The first 6 rows are patterns. Each new row is the sum of 2 different patterns, raised or lowered, with some noise. Before adding, each is slid sideways (what falls off one end comes back at the other) and multiplied by a number that may be negative. Names go in the order of the patterns.
Some rows, each with the names of its patterns after it:
[ 0.47  0.28 -1.24 -1.48 -1.92 -0.81  1.26  1.03 -0.20 -1.28 -0.91 -0.46
 -0.99 -1.93 -0.73 -1.39  0.81 -1.34 -1.59  1.29  0.47 -1.49  0.25 -1.73
 -0.56  0.54  1.08 -0.25] : (2)
[-1.42  1.63 -0.17  1.07 -0.68  1.79  0.90  1.30  1.81  1.73 -0.45 -0.25
 -1.34  0.98  1.16  0.81  0.80  0.90 -1.82  1.68  1.06 -1.57  0.47  0.23
 -1.90  0.59  1.62  0.21] : (5)
[-1.19 -1.08 -0.94  0.02  0.65 -0.94 -1.81 -1.19 -0.82  1.89 -1.32 -1.34
 -1.32  0.17  0.49 -1.61  2.08 -1.52 -0.24 -1.07  0.29  2.04 -1.42  1.66
  1.02  1.42 -1.35 -0.33] : (4)
[ 1.05 -0.68  0.70  2.06 -1.42 -1.45 -1.99 -1.94  0.09  1.53  1.65  0.40
  0.63 -0.78 -1.78  0.46 -1.38 -1.25  0.06 -0.69  1.30 -0.11  0.01  1.55
 -2.03  0.80  1.96  0.84] : (0)
[-1.52 -1.13  0.96  2.01 -1.33  0.61 -1.36 -0.39 -0.06  1.85  1.92  1.37
  0.98 -1.43 -1.23  1.00 -1.50  0.13 -1.52  1.80  0.55  0.43  0.65  0.48
 -0.58  1.07  0.49  0.13] : (1)
[-2.06 -1.13  1.30  0.03  1.41  1.75 -0.30 -0.46 -1.70  1.12  0.08  1.30
 -0.36  0.41 -0.76  0.24  0.67  0.00  0.27  1.51 -2.01 -1.79  0.22 -0.84
 -1.11  0.61  1.54  0.38] : (3)

New rows, each followed by the names of its patterns:
[-4.06 -0.53 -1.97 -0.68 -3.19  0.58 -1.72 -0.28 -0.21  1.34  0.05 -0.43
  0.74 -0.17 -0.85  0.42 -3.78  0.51 -0.83  1.45 -0.78 -1.08  1.24 -2.79
 -0.10  0.01  0.48 -1.27] : (4) (1)
[ 0.78  1.11  1.34  1.42 -0.12 -1.67  2.18  0.50  1.26 -0.11  1.77  3.85
 -0.09  3.01  0.26  2.88  1.22 -0.70 -0.58  1.30 -0.39  2.41  1.53 -0.60
 -2.02 -0.31 -0.34  1.43] : (2) (4)
[ 1.17  0.14 -0.94 -0.77 -0.56 -0.16 -0.12 -0.48  1.01 -0.12  0.48 -1.40
  0.95  0.30  0.48 -1.30 -0.90 -1.35  0.91  1.13 -0.21 -0.79  0.34 -2.17
 -2.50 -1.22 -1.30 -1.67] : (2) (3)
[-0.27 -3.88  1.00 -1.27  0.69 -1.78 -2.66 -0.44 -2.66 -1.41 -2.64 -0.08
  0.13 -1.70 -1.80 -0.39 -1.81 -3.08  0.21  1.57  0.04 -2.28 -3.53  0.83
 -0.04  1.46 -0.26 -1.38] : (4) (3)
[ 4.55  2.22  1.15  0.15 -0.34  0.91  1.73  1.58  3.23  1.35  4.40  3.81
  1.10  1.08  1.81  1.40  2.81  0.47  3.76 -0.31 -1.56 -0.03 -0.42  3.71
  2.29 -0.75  4.61  3.15] : (0) (1)
[-1.49  1.97 -3.10 -1.63 -1.06 -2.42 -1.16 -1.37  0.65 -0.74 -1.18 -2.76
 -1.76  1.00 -3.21  0.28  1.20  1.41 -0.71 -0.96 -3.59 -3.23 -2.23 -0.19
  0.15 -1.62 -2.23 -0.48] : (2) (4)
[ 0.32 -1.06  0.21  2.02 -2.26  0.47 -0.81  0.52 -0.45  0.45 -0.91 -1.99
 -1.66 -0.61 -0.37 -2.47 -2.19 -2.60 -0.18  0.50 -2.54 -0.18 -0.97 -0.97
  0.48 -2.91  1.48 -1.20] : (2) (4)
[-0.19 -1.68 -0.21  2.29  1.31 -1.45  0.06 -1.20 -2.13 -0.49 -0.02 -0.06
 -2.76 -3.17 -0.52  0.81 -0.08 -1.30 -3.08 -1.89 -0.40  1.64 -0.16  2.87
 -0.94 -1.92 -2.45  0.64] : (4) (1)
[-1.68 -2.32  0.09 -2.40 -3.38 -1.62 -1.26 -1.21 -3.03 -3.84 -0.11  2.18
  0.12 -0.36 -1.84 -2.18 -2.12 -2.55  0.43 -1.33  0.61 -2.21  0.91  1.91
 -1.85  1.22 -1.27  0.35] : (4) (0)
[-2.19 -4.12 -3.40 -1.55 -0.56  0.17 -1.23 -0.59 -2.14 -1.80 -2.23 -1.79
 -0.85 -2.13 -1.36 -1.65 -2.05 -1.32 -1.60 -0.33  0.21 -3.66 -4.53 -0.49
 -2.50 -1.26 -0.90 -0.52] : (1) (3)
[-0.01  3.87  2.68  2.41  2.52  1.22  1.92 -1.05  0.44  0.18  2.90  3.88
  0.16  4.59  1.96  1.55  1.17  0.83  3.86  0.62  1.60  4.69  2.33 -0.93
  0.71  0.11  1.52  0.55] : (4) (0)
[-0.18 -0.42 -1.39 -0.68 -0.75  0.60  0.17  0.78 -1.92 -0.70 -1.06  1.29
 -1.28 -0.36  0.70 -2.33 -0.94 -2.09 -0.77 -1.68 -1.46  1.26 -2.80 -0.68
 -1.98  1.55 -1.93 -0.14] : (4) (1)
[-2.07  0.29  0.99 -0.75 -2.20  1.09 -0.79 -0.72 -1.30 -2.01 -2.82 -1.26
 -1.09 -1.66 -0.66 -0.49 -1.83 -0.22 -2.32  0.06 -3.05 -0.39 -1.94 -2.25
 -0.06  0.19 -2.67 -0.88] : (2) (1)
[-2.08 -2.58 -0.04  1.67 -0.64  0.53  1.12 -0.57 -1.76 -1.24  1.63  1.59
 -1.04 -0.19 -3.31 -1.45  0.34  0.59  0.65 -2.15  0.21 -3.13  0.75 -0.66
  0.65 -1.21 -2.63  0.14] : (4) (3)
[-0.87 -0.69 -0.35 -2.77  0.87  0.08  0.02  0.38 -2.68  1.09 -0.80  0.99
  0.24 -0.77 -0.35 -0.49 -1.18 -3.10 -2.87 -3.50  0.18  0.54  1.54 -0.09
  0.38 -1.43 -2.51 -0.09] : (4) (0)
[ 1.57 -0.56  1.79 -0.38 -0.58  0.97  1.96 -0.61  0.82 -2.63 -1.36  1.98
  3.37 -1.06  1.37 -0.25 -0.75 -1.17  0.21  1.64  2.81  2.22 -0.67 -1.74
  0.60 -1.13 -0.30 -2.71] : (2) (1)
[-0.36 -0.42  3.41  1.28 -0.60  2.96 -0.15  0.75  2.70  2.14  1.46  1.83
  3.28 -1.26  0.49  1.24  0.72 -0.16 -0.74  1.54 -0.25  0.05  2.20  1.77
  1.79  1.28  0.33  0.59] : (5) (1)
[-1.61  2.01  0.63  2.84  0.42  0.14  2.56  2.50  0.34  1.95 -1.22  0.07
  2.55  4.25  0.30  2.06  0.70 -0.28  0.27  0.86  2.29  3.88  3.35  0.18
 -0.67  1.52  0.04  0.50] : (2) (1)
[-4.30 -1.55 -4.77 -5.12 -3.07 -2.51 -3.31 -3.45 -5.60 -3.04 -1.63 -2.07
 -1.54 -1.87 -3.88 -6.30 -2.15 -1.53 -3.38 -2.99 -3.54 -3.39 -4.21 -3.30
 -4.16 -4.46 -3.21 -4.46] : (5) (3)
[ 1.40 -0.43  0.84 -1.57 -0.88 -0.89 -0.90  1.21  1.04 -1.73  3.02  1.38
  1.42 -0.46  0.49 -0.16 -1.06 -0.15  2.59  0.29 -1.26  0.28  0.74  0.19
 -0.36 -0.94  2.53 -1.45] : (1) (3)
[ 0.43  2.41  1.56 -0.19 -2.01  0.01 -3.67  0.46  1.55  1.88 -0.97 -0.70
  1.15 -0.67 -2.51 -2.04  0.77 -0.10  0.82  1.63 -0.19 -0.38 -0.81  2.12
  2.66  0.16 -1.09 -0.76] : (4) (1)
[-1.25 -0.15  0.98 -1.39 -2.89 -1.15 -1.14 -2.26 -1.50 -1.13 -1.38 -0.99
 -1.90 -0.03 -0.66 -0.63 -3.01 -0.59 -2.89 -2.01 -0.96 -1.73 -0.41  0.09
 -3.25 -1.96 -2.27 -1.41] : (0) (3)
[-0.88  3.27  1.25  2.99 -0.38 -0.06 -0.99 -0.30 -0.63  0.24  1.98  0.82
  0.31  0.22 -1.20  1.46 -0.68  0.27  0.02  1.04  2.00  0.38  2.77 -0.02
 -0.17  0.68  1.97  1.66] : (2) (4)
[ 1.23 -2.27 -1.04  0.18 -2.93  1.34  1.60  2.24 -1.21  0.12 -2.07 -2.71
 -0.76 -1.16 -0.60 -1.04 -2.11  0.00 -1.22  1.53 -0.28 -2.81 -0.79  1.16
  0.47 -0.75  1.32 -1.07] : (4) (0)
[-4.76 -4.95 -0.84 -5.49 -2.58 -2.08 -0.26 -2.70 -6.72 -2.40 -3.14 -3.90
 -2.71  0.31 -2.67 -2.38 -3.58 -1.01 -2.70 -2.08 -2.15 -0.70 -2.47 -1.79
 -4.09 -1.50 -1.33 -0.25] : (4) (3)
[ 0.71  1.67 -0.51  2.87  0.67  1.51 -0.09  1.62  0.70 -1.15 -1.06  1.85
  0.92  1.26 -0.34 -0.22 -1.20  0.76 -1.28 -0.96  0.98  2.09  0.59  0.62
  2.23  0.95 -0.67 -0.39] : (4) (1)
[ 0.69  0.24  0.03  1.34  0.43  0.02  1.18  0.76  2.33  0.39 -3.04  1.06
  0.69  1.23  1.97  0.80 -2.33 -2.47 -1.25 -1.47  0.85  2.43  0.35  2.95
  0.33  0.21 -2.57 -0.48] : (2) (1)
[ 1.47 -0.67 -2.60 -0.04  1.10 -0.98  1.20  0.17 -0.94 -0.08 -0.81  0.33
  0.18  1.13 -1.30 -0.85 -2.29 -0.39  1.23  0.68  0.16  0.34 -2.30 -1.89
 -1.06 -2.38 -1.23 -0.52] : (2) (3)
[ 0.06 -0.63  0.59 -1.79  2.49 -0.44 -2.27  0.86  0.54 -0.96  2.80 -0.77
 -2.46 -1.47  1.02 -2.26 -0.49  0.05  1.39 -0.24 -0.23 -2.69 -2.92 -1.58
  1.36  0.50  1.28 -0.27] : (2) (5)
[ 2.00  2.45  0.99  0.50 -0.73 -0.23  3.28  3.78  2.10  0.63 -1.09  2.11
  1.20  0.46  0.27 -0.77  3.38 -1.96  1.20  2.58  2.63 -0.43 -0.65  0.93
 -0.90  0.89  0.69  2.24] : (2) (4)
[ 1.77  2.36  0.21 -0.51  0.69  0.22 -0.87  0.78 -0.47  0.75  0.90  0.70
  0.63  1.13  1.49  0.39 -2.60  2.49  1.68  2.34  1.68 -1.37 -0.13  2.36
 -1.70 -1.56 -1.09 -0.63] : (2) (0)
[-1.08  1.10 -2.18  0.22 -0.30  0.15 -2.23 -0.53  2.01 -1.91 -0.48 -0.59
  0.05 -1.29  0.26  1.93  1.23 -1.41 -1.13 -0.62 -0.30  0.56  0.95 -0.75
 -0.56  0.51 -0.73 -0.37] : (4) (3)
[ 2.09  0.44  1.51  1.35 -3.44  1.86  3.02  1.58 -1.28  1.38  1.20 -0.55
  0.95  2.34  2.09  1.19  0.13  3.16 -1.75 -1.01 -2.57  2.32  1.80  2.07
  1.88  1.91 -1.45  1.21] : (5) (4)
[-1.40 -0.45  0.79 -0.64 -0.96  2.76 -0.08 -0.04  2.14 -0.20 -2.05  2.03
  3.33 -1.07  1.38  0.64  0.88 -2.39 -0.48  0.97  0.02 -1.98  0.84 -0.16
  0.32  0.17 -0.18  1.11] : (5) (3)
[ 0.09 -0.62 -0.85 -1.33  1.43  0.64  0.74  1.59 -1.03  2.14  2.33  1.76
  0.29  0.30  1.93  0.79 -2.02 -0.24 -2.12 -0.38  0.66  1.06  0.58  0.41
  0.25 -0.98 -0.68  1.50] : (2) (0)
[ 0.04 -1.13 -2.80 -0.17 -2.57 -2.20 -1.22 -3.33 -4.27 -3.08 -3.29 -1.40
 -0.93 -0.85 -1.56 -2.28 -1.34  1.06 -2.38 -1.16 -2.94 -1.89 -0.72 -2.56
 -3.70 -3.71 -3.65 -0.74] : (0) (1)
[-0.01 -0.97 -0.54  0.27 -0.29 -1.02 -2.31 -2.04 -1.26  0.65 -0.42  0.31
  2.52 -0.77  1.77 -1.21 -1.58 -1.90 -1.38  1.08  1.17 -2.51 -0.69 -1.92
 -0.61  1.23 -0.89 -0.67] : (1) (3)
[-0.50  0.63 -0.78 -0.09 -3.08  0.18 -0.15  1.45 -0.98  1.21  0.62 -0.62
 -0.39 -0.87 -1.45  0.60 -0.18  0.21 -0.75 -0.45 -0.05 -0.74 -3.34 -0.02
 -1.14 -0.82 -1.28 -1.84] : (2) (5)
[ 0.93  2.03 -1.35  0.44  0.77  2.85 -3.48 -2.44 -3.32 -3.76 -1.48  0.93
  1.41 -0.99 -1.83 -2.58 -2.93  1.42 -3.27 -2.86 -1.65 -1.32  0.84 -2.20
  1.04 -0.31 -3.02 -1.07] : (4) (0)
[ 1.43 -2.14 -1.73 -0.52 -0.07  0.98 -0.90  0.58 -1.87 -1.07 -1.02  0.27
  1.35 -1.58 -0.93 -1.09 -1.13  2.53  0.44  1.61 -0.43  1.09 -1.27 -1.19
  1.36  0.91  2.77 -0.22] : (4) (3)
[-2.26 -0.98  0.97 -1.65 -0.29 -0.41 -1.06 -0.17  0.02 -1.74 -1.39 -0.66
 -1.80 -0.88  0.05 -0.71  2.16  1.39 -2.17 -0.97  0.29 -0.24 -1.19 -0.31
  1.61  1.69 -1.30  0.40] : (2) (3)
[ 1.58 -1.48  0.33  2.47  0.65  2.41  2.36 -0.65 -0.43  0.49  0.51 -0.86
  2.44  2.19  0.93  1.42  2.81  1.50  2.25  1.34  2.02  0.06 -0.87  1.37
  0.43 -0.44  0.63  0.09] : (5) (0)
[ 3.52  1.97 -0.63 -1.19 -2.06 -1.08 -0.61  0.74  0.78  0.15  0.40 -0.72
  0.97 -0.08  0.66  0.52 -0.13  0.28 -1.02 -2.17  2.80  3.20 -1.11  1.37
  0.26 -0.88 -1.48  0.82] : (1) (3)
